There are 3 nested groupings, the coarsest first. Each group lies inside one group of the grouping before and may be the whole of it. The rows also spread widely along 11 directions, which tell nothing about the answers.
(in the rows, 128 means zero)
Some rows, each with its group in each grouping after it:
[166 100 119 139 171 156  95 159 147 149 120 123 180 141 158 105 107 105
 119 129  76  93 137 103 179] -> Z_542 Z_428 Kemu
[215  99  88 147 110 150 146 118 121 128 130 147 121 101 121 128 129 129
  89 149 143 166 174 103 128] -> Z_191 Z_396 zug
[140  92 154 119 113  95  99  80 177  83 137 131 152 100 132 113 116 113
  37  94 193 116 126 141 166] -> Z_191 Z_962 tima
[140 122 139 141 152 131  91  82 132 139 147 121 159 127 133 140 149 112
 102 129 134 107 117 126 154] -> Z_191 Z_396 Tepe
[160 138  77  95 142 145 131 144 120 151 117 173 119 166 155 133  97 125
 156 146 123 116 127  83 129] -> Z_280 Z_56 zozi
[140 132 108  88 134 100 161 105 118 124 116 164 111 143 135 136  93 130
 117 125 176 116 136 117 155] -> Z_191 Z_962 fodos
[126 184 137 102 135 119 137 122 111 131 148 146  95 160 117 155 128  99
 127 135 130 116 158 142 159] -> Z_542 Z_696 Duvi
[183 184 119  91 127 126 143 103 125 146 100 168  84 132 127 180 112  90
 108 127 159 107 176 157 162] -> Z_280 Z_755 mono
[139 138 132 118 106 125 112 116 135 100 125 143 128 107 156 133  84 130
 108 171 106 158 172  57 163] -> Z_191 Z_962 ruvin
[173 136 112 138 132 140 100 111 106 105 177 110 104 116 129 126 152 129
 106 158  99 142 146 129 146] -> Z_280 Z_56 safi
[ 78 126 155 116 122  96 124  94 112 118 108 133 133 139 161  74  95 142
 114 126 152 133 113 105 174] -> Z_280 Z_56 zozi
[172  82  91 125 159 150 147 116 102 124 131 137 114 125 159  83 116 174
 126 120  95 138  88 130 132] -> Z_542 Z_428 Kemu
[168 128  88  81 122 103 129 137 145  76 151 140  91 127 138 124  94 131
  82 127 132 113 137 142 157] -> Z_280 Z_755 mono
[125 136 143 136 145 127 118 103  94 141 149 120 141 155 125 125 150 114
 125 128 126 110 136 123 154] -> Z_542 Z_428 Kemu
[179  90 119 133  86 114 132 104  87 116  97 132 153 140 126  84 121 128
  86 108 196 127 165  92 134] -> Z_280 Z_56 zozi
[178 103  93 144 125 142 107 110 104 114 161 114 140 115 139 119 135 142
 103 169 101 141 142  92 146] -> Z_280 Z_755 mono
[176 128 151 151 109 150 139 112 152 150  92 168 108  92 124 118 124  98
  77 112 166 173 174 145 145] -> Z_191 Z_396 zug
[108 176 167 124 112 107 143 114  62 142  92 137 123 156 129 122 103 115
 150 147 141 136 193  76 170] -> Z_191 Z_962 fodos
[175 125  83 115 130 142 130 110 125  99 171 146  94 105 143 148 115 154
 119 178  96 166 138  88 130] -> Z_191 Z_962 tima
[112 120 103 102 102  90 181 119 120 104 157 160 103 146 113 112 105 133
  94 141 187 151 148 110 147] -> Z_542 Z_696 Duvi
[ 86 150 161 127 157 122 103 110 107 144 127 132 145 156 148 115 117 122
 149 137 113 116 115 100 166] -> Z_191 Z_962 tima
[172 126 121 103  93 120 127 103 132 112 115 173 121 135 121 147 112 111
  90 109 195 130 158 102 117] -> Z_191 Z_962 ruvin
[150 129 117  84 134 134 126 150 146 114 100 181  98 146 158 109  75 132
 129  98 126 128 111 116 127] -> Z_191 Z_962 fodos
[185  97  95  80 142 123 103  90 170  66 140 141 108  96 172 134  88 160
  78 115 113 113  87 133 143] -> Z_191 Z_962 tima
[169  89 126 134 138 162 108 116 132 156  82 166 142 135 159  77 116 130
 115  82 152 129  89 130 121] -> Z_280 Z_56 safi
[ 98 128 165 121 119 110 101 118 141 114 120 143 146 137 145 104 100 113
 105 118 146 130 134  95 161] -> Z_191 Z_962 fodos

New rows, each followed by its group in each grouping:
[132 130 132 111  79 100 102  80 100  83 145 131 122 140 134 120 126 134
  94 129 169 133 141  83 125] -> Z_280 Z_56 safi
[148 125 145 153 141 160 117  63 135 140 161 139 108  90 134 137 161 130
  89 142 118 170 111 159 142] -> Z_542 Z_696 Duvi
[137 122 148 140 112 130 130 112 125 143 116 158 117 134 119  89 141 105
  92  99 191 149 138 149 135] -> Z_280 Z_56 zozi
[156 118 107  88 125  87 139  62  90  91 127 123 129 132 144 141 102 155
 104 131 163  99 128 101 157] -> Z_191 Z_962 fodos
[138 134 155 145 123 138 111 127 135 105 160 122 112 111 126 104 135 116
  85 137 101 159 153 142 162] -> Z_542 Z_696 Duvi
[187 117 115 104 108 109 103  89  91  80 134 115 140 140 132 139 122 139
  98 118 146  99 147  92 130] -> Z_191 Z_962 tima
[119 137 195 173 105 144  92  95 101 131 142 130 103 116 109  85 181 111
  86  96 152 175 128 174 122] -> Z_280 Z_755 mono
[186 113 104 122 125 127 133 146 143 113 127 140 115 118 130  98 111 111
  81 126 146 132 166 139 163] -> Z_280 Z_56 zozi
[156 129  60  98 146 105 167 172 111 104 168 140 100 156 120 119  99 138
 132 162 117 122 156 102 153] -> Z_191 Z_396 Tepe
[157 117 116 124 154 137 117  96 128 134 135 138 125 126 143 129 131 135
 113 123 124 122 101 137 140] -> Z_191 Z_396 zug
[209 104  82 106 131 129 143  65 108 108 141 134 117 112 142 155 128 149
  91 132 138 113 132 123 138] -> Z_542 Z_428 Kemu
[123 126 127 132 124 126 128  97 123 129 153 150 103 126 130 107 140 128
 105 132 160 156 116 136 135] -> Z_280 Z_56 safi
[104 117 133 140 118 101 120 109 145 105 170 119 132 104 129 105 122 120
  70 166 141 154 149 119 187] -> Z_280 Z_755 mono
[157 112 129 137 161 158 121  84 118 151 108 148 118 109 160 108 125 153
 126 117 109 143  87 140 135] -> Z_191 Z_396 Tepe
[182 103  95 121 169 152 137 107 131 145 133 157 103 125 138 120 138 144
 117 103 133 128  79 172 119] -> Z_191 Z_396 zug
[161 135 104 114 125 125 150 135 122 115 140 140 115 131 130 129 102 122
 105 156 119 136 172 109 168] -> Z_542 Z_696 Duvi
[180 136  92  95  94 107 140 128 141  78 173 157  75 131 100 151 131 116
  76 119 173 140 159 137 110] -> Z_191 Z_396 zug
[145  90 147 150 134 146 110 109 114 135 125 132 152 139 133  80 142 129
  98  93 140 131 104 138 133] -> Z_542 Z_696 Duvi
[200  96 103 112 107 115 144 157 140  84 123 144  93 121 118  70 112 120
  59  85 175 135 157 170 141] -> Z_280 Z_56 zozi
[145 117  93  90 157 127 112  71 137 118 161 157 121 138 152 161 124 148
 123 128 143 107  66 120 121] -> Z_191 Z_962 tima
[137 113 137 130 144 157  95 124 164 139 135 156 144 133 149 114 122 113
 103 113 115 130 100 128 139] -> Z_542 Z_696 Duvi
[126 123 155 105 118 135  95 128 152 111 111 162 123 146 157  99 104 118
 104  76 129 120 105 122 125] -> Z_542 Z_428 Kemu
[122 149 153  92 115 116  77  90 162 135 103 167 160 165 146 166 111  87
 106  89 178  80 115  96 128] -> Z_191 Z_396 zug
[166  99  90  89 109 144 118 118 222 103 120 204 106  93 171 140  69 133
  75 120 144 162 101  97 115] -> Z_191 Z_396 zug
[103 107 137 143 141 135 119  41  89 133 143 133 124 112 160 105 141 181
 131 142 122 166  63 103 122] -> Z_191 Z_396 Tepe
[111 114 122 106 138  90 127  80 120 104 152 129 141 137 137 126 115 140
 103 135 164 111 111 108 161] -> Z_191 Z_962 tima
[164 144 108  99 133 119 137 150 137 122 121 158 120 144 128 142  93 103
 114 137 142 114 174 109 160] -> Z_191 Z_962 ruvin
[111 152 158 129 116 150  95  66  99 117 124 139  88 102 177 113 118 166
 132 152  75 180  97 104 133] -> Z_280 Z_755 mono
[170 104 118 130 123 117 134 107  87 112 131 125 135 134 122 108 128 137
 106 124 155 128 149 110 141] -> Z_191 Z_962 fodos
[116 204 129  58 143  81 143 125  78  94 128 133  75 176 137 155  88 129
 156 138 115  87 157 124 172] -> Z_191 Z_962 ruvin
[140 114 116 104 139 104 111 101 121 103 135 125 155 140 147 129 102 135
 108 136 139  97 127  92 163] -> Z_191 Z_962 ruvin
[179 104  86  84 110 106 136  73 160  80 129 153 110  95 156 149  87 152
  68 131 157 130 122 107 142] -> Z_191 Z_396 zug
[211  94 102 144 133 168 168 173 114 161  78 167 125 132 133  80 103 117
 118 108 129 147 174 121 141] -> Z_542 Z_428 Kemu
[144 129 110  93 165 138 136 101 158 161  98 189 125 136 161 150  91 122
 130 119 152 111  96 127 148] -> Z_191 Z_962 ruvin
[178 137  99  85 115 137 147  91 134 118 108 187  63 118 153 133 104 143
 107 111 162 149 114 144 113] -> Z_280 Z_56 zozi
[183 164 125  73  83 118 118  84  98  76 102 153  62 123 153 145  98 147
 101 108 132 131 143 125 118] -> Z_280 Z_755 mono
[179 122  99 141 131 136 113 101  91 132 158 115 140 129 122 142 151 123
 108 162 125 122 152 111 149] -> Z_280 Z_755 mono
[125 126 143 123 116 134 119  88 121 120 152 157 102 136 131 121 147 130
 105 102 151 147 103 134 108] -> Z_542 Z_428 Kemu
[135 155 133 106 123 120  92 113 141  85 163 131 110 119 145 152 111 124
 106 159  98 135 149  97 154] -> Z_191 Z_962 ruvin
[166 119  96 105 144 123  93 136 166 122 149 144 165 152 133 156 115  94
  99 127 140  79 136  98 148] -> Z_191 Z_396 Tepe
[131 136  99  87 150 103 150  65 102 112 125 131  98 119 172 124  92 169
 125 159 122 122 105 121 179] -> Z_280 Z_56 zozi
[213 132 133 131 126 168 108  82 128 136 116 149 112 105 139 156 145 113
  93 108 121 130 146 144 125] -> Z_542 Z_428 Kemu
[175  95  84 114 176 137 105  73 162 120 174 135 140 104 148 162 134 138
  93 145 126 107  84 138 152] -> Z_191 Z_962 tima
[160 118  98 114 121 150  89 103 139 116 161 158 116 130 146 142 135 134
 107 132 124 137  94 110 102] -> Z_280 Z_755 mono
[205 119  99 112 115 141 126  66 111 120 140 148 121 123 131 171 144 128
  95 123 153 117 140 114 115] -> Z_542 Z_428 Kemu
[ 79  96 170 149  86  89 132  69 108 105 157 125 153 135 106  84 150 126
  64 112 213 154 129 115 144] -> Z_542 Z_696 Duvi
[ 85 152 134  84 111 100 154  99 107 130 103 173 117 167 155 129  81 132
 141 127 157 122 129  73 147] -> Z_542 Z_428 Kemu
[184 141 113 115 117 132 133  85  80 131 129 147  95 141 116 143 150 127
 110 113 165 123 135 151 116] -> Z_280 Z_755 mono
[191 114 113 129 136 157  96  16  79 150 117 134 139 116 157 162 157 156
 118 129 137 115  83 119 113] -> Z_280 Z_755 mono
[208 117  69 118 136 159 133  85 114 135 148 156  97 113 143 149 141 146
 116 152 131 147 119 125 114] -> Z_280 Z_56 zozi
[128 164 170 140  80 112 131 192  78 119  86 127 120 162 117  58  98  91
 123 128 135 150 237  83 172] -> Z_280 Z_56 zozi
[112 179  68  52 171  84 157  80 118  99 182 140  61 141 159 176  95 156
 143 184 111 100  99 137 183] -> Z_280 Z_56 safi
[125 122 133 142 113 122 143  78  98 159 112 152 148 137 126 129 130 124
 119 141 179 146 144  83 138] -> Z_191 Z_396 zug
[160 117 144 128  86 129 135 143 158  86 134 154  93 103 121  89 110 114
  55 108 148 175 170 143 142] -> Z_542 Z_696 Duvi
[147  79 109 152 103 123 123  89 107 135 143 136 169 134 122  98 145 126
  89 138 194 143 137  83 130] -> Z_280 Z_56 zozi
[158  30  73 152 142 103 143  59  85 119 169 104 202 127 123 101 145 169
  90 154 190 116 102  76 146] -> Z_191 Z_962 tima
[157 144  95 108 127 104 186 142  64 122 110 140  95 152 124 106  93 145
 142 148 136 135 181  99 158] -> Z_191 Z_396 Tepe
[104 166 154 117 144 124 109 153 142 133 119 142 122 146 147 118  96 103
 132 137  95 125 149 111 175] -> Z_191 Z_396 zug
[141 184 138  83 103  95 114  60  77 106 133 126 123 166 131 193 128 111
 122 132 150  79 169  87 146] -> Z_542 Z_428 Kemu
[123 156 121 115  97 147 108  91 125 145 130 185 120 145 148 171 118 123
 145 156 136 162 129  42  94] -> Z_191 Z_396 zug
[122 105 158 157  84 121  87  71 110 113 153 122 153 124 122  99 162 119
  77 125 182 155 135  95 123] -> Z_280 Z_56 zozi
[164 146  96  85  77 115 165 104  51 112  83 167  86 160 149 114  85 161
 149 135 161 148 161  57 108] -> Z_280 Z_56 zozi
[110 158 167 135 127 135  79  97 120 108 186 134  98 135 118 137 169 116
 114 124 123 150 112 139 115] -> Z_191 Z_962 tima
[103 135 112 102 102  63 107  81 118  74 201 104 143 144 113 155 134 117
  74 164 173  99 149  95 170] -> Z_280 Z_755 mono
[202 134 121 147 114 128 125 123 134 136 131 128 139 112 104 140 140  72
  68 145 171 123 219 133 180] -> Z_280 Z_56 safi
[197 128  88 112  98 129 161 106  78 115 108 152  90 126 136 117 106 148
 118 143 152 152 170  97 129] -> Z_280 Z_56 safi
[130 123 130 123 122 134 102  68 125 149 139 164 144 152 130 153 152 119
 117 107 181 122  90 107  97] -> Z_191 Z_396 zug
[181 101 113 163 110 122 158 149  60 105 131 101 136 118 112  74 117 143
 110 168 120 166 214  77 169] -> Z_191 Z_962 tima
[210 113  88 135 140 173 147  36 115 182 113 171 135 102 148 190 142 131
 116 154 149 138 132 101 126] -> Z_542 Z_428 Kemu
[167 139 129 139 118 138 139 162  68 154  75 136 136 163 132  79 106 111
 143 130 131 129 195  89 158] -> Z_280 Z_56 zozi
[148 124  95 135 142 119 132 127  90 142 161 126 155 163 111 136 141 117
 133 158 141 110 154  84 145] -> Z_191 Z_396 Tepe
[127 201 142  94 134 133 148 116 106 147 117 169  75 157 133 162 112 105
 147 135 121 129 155 137 150] -> Z_542 Z_696 Duvi
[126 109 147 134 165 130 103 103 140 146 130 133 147 140 137 105 141 118
 105  92 144 105  83 161 149] -> Z_191 Z_396 zug
[118 131 113  94 103  97 148 138  76  97 118 145  98 171 141  71  95 154
 136 118 152 134 130  94 130] -> Z_280 Z_56 zozi
[157 111 130 131 124 155  94  93 116 141  90 147 147 125 175 102 105 142
 126 127 117 136 112  80 136] -> Z_280 Z_56 safi
[158 147 128  86 101 126 111  93 100 100 104 164 104 147 152 145  99 143
 129 112 141 128 128  84 105] -> Z_191 Z_962 ruvin
[196  88  99 118 135 118 129 124 118  87 135 117 133 118 133 100 109 144
  85 120 134 116 143 124 155] -> Z_191 Z_962 tima
[203 114  87 125 151 128 134 134 112  83 197 112  85 114 105 122 152 139
  91 139 113 135 142 169 139] -> Z_191 Z_962 tima
[166 129 128 139 108 114 144 191  83 101 119 113 117 149 108  69 109 118
 113 129 116 142 209 106 159] -> Z_191 Z_396 zug
[ 96 168 200 132 126 154  63  66 174 156 101 166 122 102 170 145 122  96
  99 118 121 147 103 137 156] -> Z_280 Z_755 mono
[176 107 120 161 106 120 125 170 121  88 177 103 124 117  89  87 148 107
  68 141 130 158 200 126 151] -> Z_191 Z_396 zug
[150  61  84 113 153 102 169  83  90 117 110 130 144 129 157  73  96 188
 113 118 157 117  81 114 153] -> Z_191 Z_396 Tepe
[165 104  92 111 168 149 129  72 158 134 135 163 117  89 172 149 103 157
 110 154 115 144  84 124 151] -> Z_191 Z_962 ruvin
[113 148 121 104 131 109 122  79 156  96 178 145  89 102 143 155 119 137
  95 159 125 152 116 124 152] -> Z_191 Z_396 Tepe
[158 120 125 124 106 128 141  40 116 121 127 156  98  95 137 144 135 151
  89 129 172 166 117 124 118] -> Z_191 Z_396 zug
[170 124  98 132 131 120 115 120  84 122 161 110 143 154 116 125 146 118
 118 150 139 105 158 104 150] -> Z_280 Z_56 safi
[118 143 164 145  89 116 140  88 137 137 112 157 111 100 125 110 123  99
  76 140 191 179 181 121 168] -> Z_280 Z_56 zozi
[131 109 116 127 129 126 144 122 151 114 138 153 103 103 145  97 103 144
  97 141 127 172 122 121 150] -> Z_191 Z_396 zug
[169  73 104 143 114 114  98 141 113  62 195  96 150 128 111  84 145 142
  75 134 130 135 142 102 130] -> Z_191 Z_962 ruvin
[252 116  64 111 135 151 173 150 126 118 110 155  65  91 133 117 100 137
  88 136 117 150 174 170 155] -> Z_280 Z_755 mono
[197 148 119 105 134 136 113 143 143 110 134 149 100 127 123 150 119  98
  99 116 127 116 167 145 145] -> Z_191 Z_962 fodos
